The rows are grouped in 4 ways, from coarse to fine. Each group lies inside one group of the grouping before and may be the whole of it. The rows also spread widely along 15 directions, which tell nothing about the answers.
In the rows, 128 means zero.
Known rows, each followed by its group in each grouping:
[146 127 151 103 158  96  58 131 139  88 121 133 184 150 150 208 130 130
 124 136 185 104 140 154 130 129  84 142  61 110 148 107]
damod goseb Dozum Z_37
[ 75 123 136 156 148 136 153  88 160 120  67  70 179 147 110 128 156 141
 173 110 122  92  80 151  80 133 118 159 132 155 128 126]
damod Bis buse Z_291
[128 110 148 142 154 140 119 164 136  98 112 104 146 154  95 143 132 121
 127 126 124 119 111 150 153 121 107 153 139 139 142  99]
veb suset Ragel Z_470
[136 150 128 166 138 150 156 119 129  93  80 124  83 149 120 139 108 165
 143 144 122 146 130 112 119 100 172 104 103 177 164 125]
fet pupe kora Z_476
[127 146 178 166 147 127 119 133 145 105 106 115 160 146 146 112 108 208
 140 123 144 129 141 132 107 127 160 155  89 123 142 111]
damod Bis toza Z_139
[157 156 129  99  70 119 139  94 109  85  96 129  97 159 105 196  99  83
 108  98 158  65 129 149 114 121 102 101 125 146 138 124]
damod goseb Lasi Z_35
[125 101 114 134 151 102 174 166 111 173 128 120 152 142  84 112 134 169
 108  97 153  90 113 144 177 113 147 151 170 111 119  74]
tubaf veses Lobov Z_731
[104 137 101 131 154 100 153  63 173 159 115 139 203 138 152 129 156 108
 125  89 197 117 154 121  59 181 107 137 114 154 108 157]
fet pupe lugat Z_797
[148 133 132 151 121 186 128 130 108  78 130 132 102 134 130 137  85  99
  92 158  99 153 132 122  98 154 127 133 118 140 140 112]
fet pupe poma Z_735
[145 146 115 116 179 140 103 126 171 172 159 127 151 158 192 147 184 184
 119  93 181 125 142 105 144 174 124 119 107  70 118 112]
damod Rofi pof Z_917
[123  74 131 107 152  43 161 129 125 185 133 164  92 133  44  72 109 127
 125 132  98 145 185 143 171  95 187 105 133 177 154 151]
fet pupe poma Z_973
[108  83 141 101 182  96  94 171 136 134 144  77 178 108 112 112 139 148
 127 152 148  79 123 154 146 115 105 190 113  83 112  94]
veb berem lini Z_450
[127  92 133  87 104  90 171 174  95 134 124 141 125 113  68  85  68 173
 124 142 121  90 142 148 135  95 132 121 120 145 133 100]
damod Rofi pof Z_918
[127 154 145 116 142 129 122  90 124 118 107 113 116  99 161 137 118 150
 157 130 110 116 149 119  71 112 147 158 102 117 125 136]
damod Bis toza Z_711
[131 122 166 111 143 128 107 122 170  97 140  88 121 128 125  71  99 171
 124 150 139  93 152 119  77 159 145 135  82 116 126 109]
tubaf Rem piniz Z_72
[121 121  89 109 176 115  87 171 167 156 154 122 202 114 151 128 170  80
 149 159 186 183  92 126 183 149  67 144 112 109 126 156]
damod Gubek kat Z_636
[ 98 111 146  94 123  92 124 117 145 148 102 153 139 126  96 124 144  96
 189 127  60 172 128 153 144 108 110 118 127 176 165 191]
damod Bis buse Z_95
[ 95  85 162 136 143  99  99 122 116 158 153  85 115 145 120 111 142 117
  68 162  80 118 159 153 162 122 137 142 104  91 135 140]
damod goseb Dozum Z_794
[133 142 145  63 169  59 116 106 173 144 135 125 118 104 116  94 156  72
 150  82 180  99 223 130 108 110 130 172 113 134 113 178]
fet kosed seg Z_31
[130 125  88 137 188 114  76 126 176 146 133 108 157 151 153 171 179 126
 145 159 176 160  78 118 190 147 119 102 111 112 144 134]
veb Bosuz larev Z_375
[147 167 174  71  94 130 122 233 125 104 139 152 149 117 130 123 116 109
 140  79 151 131 174 156 181  84  49 184 128 111 138 150]
damod Bis Gidil Z_697
[161 134 102 132 198 135  99 143 117 123 130 119 183  98 132 161 137 130
 179 142 175 140  57 131 148 118 132 185 146  93 116  78]
damod goseb Dozum Z_794
[110 109 146 137 111 143 144 114 126 165 141  98  84 136  99  81 156 131
 127 115  41 120 105 147 162 138 160 125 167  98 138 146]
fet kosed seg Z_31
[139 121 124  93 157 111 110 161  96 125 132 156 136 110 154 179 112 129
 107 152 141 138 179 127 138  92 103 148  90 116 137 118]
damod Rofi pof Z_917
[149 149 107 151 142  66  81  55 162 128 147  81 116 133 148 113  99 134
 106 191 220 111 105  99 125 165 206  87  76 108 116 143]
tubaf veses Lobov Z_731
[146 152 109 128 102 104 137 118 125 176 143 162 103 139 144 125 123 146
 125 131 133 176 126 111 184 130 157  69 122 126 151 168]
damod Bis toza Z_711
[164  74 155 105 173  63  94 148  83 148 143 157 101 108  54 146 110 134
 158 134  60 131 124 164 203  71 195 168 176 108 150  87]
veb Bosuz larev Z_375
[136 178 171 115  70 168 156 172 164  92 129  89 127 131 118  33 101 155
 153  94 151 108 114 131 120 141 105 142 129 125 121 143]
damod goseb Dozum Z_794
[144 105 118 129 159 123 144 102 105 127 123 124 114 107  54 105 107  41
 157 138  92 155  94 141 119 125 163 167 189 161 121 114]
damod goseb Dozum Z_37
[ 89  37 110 119 177  23 151  95 105 236 151 178 186  84  68  68 132 116
 138 157  78 166 149 151 144 124 173 145 147 146 129 160]
fet kosed seg Z_31
[ 85 112 104 162 121 158 156 119 123 106 101  75  93 121 128  95  90 139
  97 227 101 148 114 100  91 127 138  88  80 170 140 139]
veb berem lini Z_450
[175 172 121 131 141 151 103 130  80 106 120 123  76  81 141 172 107 104
 180 152  97 163  78 121 166  71 172 167 162  96 137 122]
damod Bis toza Z_139
[102 163 149 136  47 168 160 168 126 104  95 140 116 125 139 105 108 149
 162 142  63 176  99 140 158  98  91  98 115 160 177 198]
fet pupe lugat Z_797
[137 109 158 126 104 186 138 190 113 115 165 135 152 149 127  94  98 158
  79 119  99 127 130 141 127 178  93 143 136  94 124  83]
damod Rofi pof Z_918
[133 128 113  95  93 150 128 112 151 145 164 112 154 113 146  74 113 137
 127 145 140 113  90 117  92 200  97 104 114  96 103 134]
damod goseb Lasi Z_35
[131 144 144 150 158 111 107 155 129 138 140 157 157 128 162 138 128 107
 105 138 153 202 175 116 163 115 127 157 112 134 143 165]
veb berem lini Z_450
[163 141 131 124 114 105 114  92  80 117 140 139 143 114 136 181  88  94
 102 115 156  90 125 145 112 130 144 172 150  91 105 107]
damod Rofi pof Z_917
[ 90 136 124 173 130 135 179  72 168 135  81 110 149 198 109 144 165  78
 100  71 148 123 141 132  91 166 117 118 155 193 131 150]
veb berem lini Z_450
[125 124 110  82 129 150 209 162 127 128  86 149 148 132  89 133 132 149
 150  58 140  80 148 133  83 117  77 145 161 173 122  81]
veb berem lini Z_450
[132  60  67  95 123 129 147 159  82 137 161 130 126 118  53 122  85  28
  80 192 111 133  82 146 157 154  91 108 166 142 116  97]
damod Rofi pof Z_918
[111 115 151 168 180 205 106 144 134  87 102 151 190 142 159 162 132 132
 152 159  60 220 108 130  83 164  92 156 103 157 163 110]
damod Bis toza Z_711
[134 112  89  80 170 173 110 111 103 155 120 144  77 106 127 213 206  56
 179 119  14 156  90 140 162 106 101 137 182 103 151 133]
fet kosed seg Z_31

New rows, each followed by its group in each grouping:
[156 128 102 130 175 215 130 182 176 119 148 148 133 168 146 115 156 163
 131 127 139 185 115  95 137 197  97  89 112 137 149  89]
fet pupe kora Z_476
[157 127 117 147 137 134 164 111 103 152 125 167 134 156 108 150 120 139
 111  92 134 141 125 126 128 147 154 119 158 141 134  87]
damod goseb Dozum Z_37
[130 153 111 126 132 132 148 117 147 132 104 109  65 138 115 128 139 114
 151 135 120 146 113 111 159  97 153  97 139 153 153 154]
tubaf Rem piniz Z_72
[120 135 146 152 137 135 151 124 155 137 125 106 144 134 124  65 119 173
 135 120 132 131 120 118 108 154 164 141 132 130 122 118]
tubaf veses Lobov Z_731
[157 148 132 154 143 110 119  88 142 111 117  93 113 126  88 102  94 143
 180 142 151 116  65 128 122 133 208 133 143 134 126 109]
damod Bis Gidil Z_697
[156 177 137 116 153 152  87 105 145  94 125 133 104 119 174 180 146  53
 138 108 132 163 164 110 111 127 115 168 135 126 129 157]
veb Bosuz larev Z_375
[126 111 101 120 140  86 143 160  85 178 135 149  91 121 137 153 125 184
  91 164 124 132 163 124 200  67 151  96  94 109 157 131]
fet pupe lugat Z_797
[112  95 101  77  91 101 159 151  78 178 147 154  80 121  97 137 121  60
  75 142  75 138 170 140 179 100  93 100 142 137 140 161]
damod Bis buse Z_95
[188 103 105 103 113 117 107 154  87 112 153 156  83 118  64 143  76 105
 144 174 100 140  65 144 200 120 158  93 151 124 157 100]
fet pupe kora Z_476
[134 124 104 139 123 119 127 121 110 162 169 145 153 121 144 118 106  83
  81 154 152 173 132 116 142 165 125 128 131 115 116 148]
damod Bis buse Z_291
[125 160 134 121 105 179 141 108 137 101 112 109 106 119 143 117 112 119
 150 132  97 133 116 115  72 147 117 129 121 139 128 138]
damod Bis Gidil Z_697
[133 127 109  81 173  82 155 145 183 140 112 166 192 146  91 115 137 110
 162  81 221 129 172 129 102 146  88 129 112 192 127 125]
damod Bis Gidil Z_697
[144 124 109 115 204 135  99  82 128 118 140  98  79 100 142 135 123  80
 124 173 124 142 158  97  77 134 173 153 113 122 109 115]
damod Rofi pof Z_918
[ 93 129 126 106 120 115 158 119 144 173 107 129 127 153 141 139 169 145
 123  93 109 118 161 135 135 121  97 105 114 135 143 159]
damod Bis toza Z_711
[181 139 113 102 147 179  87 114 122 107 149 135 111 122 122 170 140  57
 166 127  96 160  62 130 138 163 117 140 170 103 131 103]
damod goseb Dozum Z_37
[100 118 115 111 151 157 150 118 162 150 137  69  64 136 122  73 162  86
  97 134  99 124 171 102 101 151 124 123 123 132 114 141]
damod Gubek kat Z_636
[ 91 101 105 131 170 135 129  74 178 174 163  73 159 104 138  37 155 108
 127 154 123 126 112 112  67 206 139 149 129 107  88 149]
fet pupe lugat Z_797
[ 59  93 143 144 123  31 180  89 119 206 108 117 179 116 124  85 128 176
  92 119 135  86 192 142 107  95 143 151 107 141 114 171]
veb suset Ragel Z_470
[105 117 128 123 104 108 137 120 141 143 111 141 145 135 107 120 128 112
 153 140  96 160 104 140 147 130 115  99 131 165 154 174]
veb berem lini Z_450
[120 115 179 112 115  77 122 120  96 119 109 152 168  95 120 121  74 170
 150 136  98 111 160 157  89  95 142 173  97 128 137 131]
damod Bis toza Z_139
[104 161 174 153 114  68 144 107 175 142 105 109 131 119 122  34 114 174
 178 123 145 146 152 127 136  95 188 138  98 160 145 213]
fet pupe kora Z_476
[135 157 148 125 128 121 107 137 143  97 108 146 143 143 137 167 141  88
 137 107 149 147 150 145 150 115 100 140 111 143 157 166]
fet kosed seg Z_31
[145 121 141  78 155 113  73  75 169 130 160 109 129 114 146 106 128 131
 150 139 126 105 140 120  67 189 139 126  89  95 112 126]
damod Bis toza Z_711
[108 168 176 171 122 120 123 157 127 132 131  96 164 104 178  77 109 167
 123 138 150 152 147 128 146  96 144 195 104  90 121 169]
damod Bis toza Z_139
[127 142 167 126 122 103 105  83 122 108 113 130 106 121 134 139 103  97
 139 137  91 144 162 137 103 111 158 146 111 141 141 172]
damod Rofi pof Z_917
[129 134 155 112  88 140 152 178 132 121 139 127 114 155 112  90 104 141
  96 109 128 118 157 139 154 133 107 117 125 128 137 133]
damod Rofi pof Z_917
[ 86 130 191 155 134 110 115  66 147  98  94  84 162 125 134 112 119 111
 132 121 101 103 159 148  45 134 142 195 112 143 120 159]
veb berem lini Z_450
[150 145 133 108  71 156 176 163 125 102 121 101  81 156  80 115 108 127
 104  74 135  58 118 142 147 126 110 123 177 127 122  91]
veb Bosuz larev Z_375
[126 127 156 120 110  99 128  90 184 172 165 146 199 133 140  44 124 168
 141  90 150 132 135 122  83 216 139 125 126 117 108 156]
veb berem lini Z_450
[118 137 133  85 153 110  88 112 165  98 104  72 119 129 120 153 157  66
 157 138 152  93 125 145 125 108  90 146 101 130 130 155]
damod goseb Lasi Z_35
[152 105 120 117 155 151 151 112  91 152 161 149 134  84 110 104 109  74
 119 112  80 144 142 117  79 157 139 194 197 118  90  98]
veb suset Ragel Z_470
[130 148 126 164 110 152 129  71  77 136 119 104  80 115 160 168 112 142
 115 154  72 128 100 119 116 115 181 134 136  93 131 126]
damod Bis buse Z_291
[145 154  96 145 166 112 163 168 128 190 134 127 142 125 144 104 150 213
 142 111 201 144 109 104 198  94 163 129 132  99 126 107]
damod goseb Dozum Z_37
[133  85  73 135 168 161 121 132 113  91 123  98 108 140  82 161 106  48
  93 210 120 145  75 123 127 157 119 104 133 158 134  76]
tubaf veses Lobov Z_731
[117 101 124 167  98 118 172 141  35 156 132  79  71 111  81 109  84 135
  68 173  77  95  93 150 189  65 184 152 168  92 123  97]
damod goseb Dozum Z_37
[115 141 131  91  55 122 134 105 107  95  82 131  90 110 119 164 106 125
 164 151  70 100 102 152 122  89 103  86  99 148 168 173]
fet kosed seg Z_31
[117 142 175  72 122 122 114 142 174 103 108 135 193 167 130 170 173  74
 132  30 152  79 173 172 108 151  30 180 136 130 128 139]
tubaf veses Lobov Z_731
[ 96 138 162 166 108 178 127 143 132 120 120  80 135 152 152 124 154 143
 107 115  82 115 104 154 151 132 104 163 133  89 139 144]
fet pupe poma Z_735
[166 182  99  57  61 158 148  82  93 111 132 173  51  44 163 124  77  65
 171 146  75 156 148  91  59 117 121 116 130 144 122 192]
fet pupe kora Z_476
[136 147  94 152  93 180 193 152  90 140 125 155 130 154 121 149 123  65
  75  98 136 167 117 125 154 142  86 122 178 150 129 123]
damod goseb Dozum Z_37
[143 120  94 118 174 170 132  92 125 105 111 131 108 125 123 173 134  93
 140 138 105 130 118 117  71 153 128 130 134 149 131  93]
fet pupe lugat Z_797
[167 165 140  88 154 181 114 164 169  79 114 126  73 150 120 130 143 121
 177 112 125 161 139 111 134 125 110 106 110 157 159 118]
damod goseb Dozum Z_794
[142 145 159  91 119 142  92 189 151 111 148 149 213 131 157 148 144 120
 143  82 161 130 124 153 151 152  41 178 131  93 128 133]
veb berem lini Z_450
[117  85 138 145 177 102  73 133  87 111  99 108 143 145  98 238 152  82
 127 163  75 124  78 182 201  76 127 169 144 108 162 100]
tubaf veses Lobov Z_731
[125  91 130  88 123 167 148 113 123 171 157 162 130 122 125  98 134 144
 136 110  31 143 129 127  85 189 116 118 155 112 122 113]
damod Rofi pof Z_917
[108 124 138 169 133 166 142 111 118 132 116 103 117 115 146  99 126 192
 135 160  67 138 101 121 106 134 168 131 114 110 141 121]
fet kosed seg Z_31
[124 118 117 109 170 107 115 137 166 125 119 131 109 138  91 109 131  68
 158 165 133 196 143 118 151 124 130 100 105 192 159 168]
damod Bis buse Z_291
[112  97  47 128 198 147 141 101 157 204 141  87  72 166 112 139 209  82
 112 147 112 157  91 103 182 161 141  68 157 125 130 123]
damod Bis toza Z_711
[115 134 105  82 156 155 121 108 164 124 105 136 144  97 163 122 143 150
 197 165 106 169 118 100  61 145  93 101  70 158 143 147]
damod goseb Dozum Z_37
[117 169 107 127 166 111 139 124 143 174 101 127 142 126 161 164 188 121
 172  87 156 156 125 124 174  84 122 152 144 122 135 168]
damod Bis toza Z_711
[140 122 145 151 130 174 101 140  95 118 147 126 122 151 161 191 138 113
  69 130  83 137 132 134 151 145 102 146 138  85 136 104]
veb suset Ragel Z_470
[134 119 143 144 156  53 120 115 148 147 143 152 201  95 109  55  83 161
 165 152 178 158 127 133 118 138 182 157 107 144 126 153]
fet pupe lugat Z_797
[114  89 121 172 136 127 109 157  82 128 149  94  79 118 113 105  82 121
  70 252  70 183 103 121 194 104 179 107 104 118 153 127]
tubaf veses Lobov Z_731
[166 120 128 127 128 178 169 176  94 127 131 142  53 165  89 135 110 185
 102 106  87 120 136 120 159 124 159  96 152 128 151  52]
damod Bis buse Z_95
[134 156 138 154 141 146 128 141 150 109 101 176 188 127 152 139 118 147
 183 132 134 212  97 119 127 132 117 134 120 166 164 151]
tubaf Rem piniz Z_72
[119 162 179 142 136 116  93 113 141  72  76  72  57 114 107 126 132 112
 198 156  75 136 115 148 160  46 181 153 110 144 173 184]
fet kosed seg Z_31
[127 115  81 136 152 123 145 135 123 175 160 151 179 112 146 107 120 101
 104 155 169 180 118 108 137 164 118 131 136 125 108 138]
damod Rofi pof Z_917
[145 175 142 185 139 108 134 135 139 129 125 159 208 112 162  96  95 152
 148 122 206 197 130 109 121 135 158 173 115 141 126 153]
damod Gubek kat Z_636
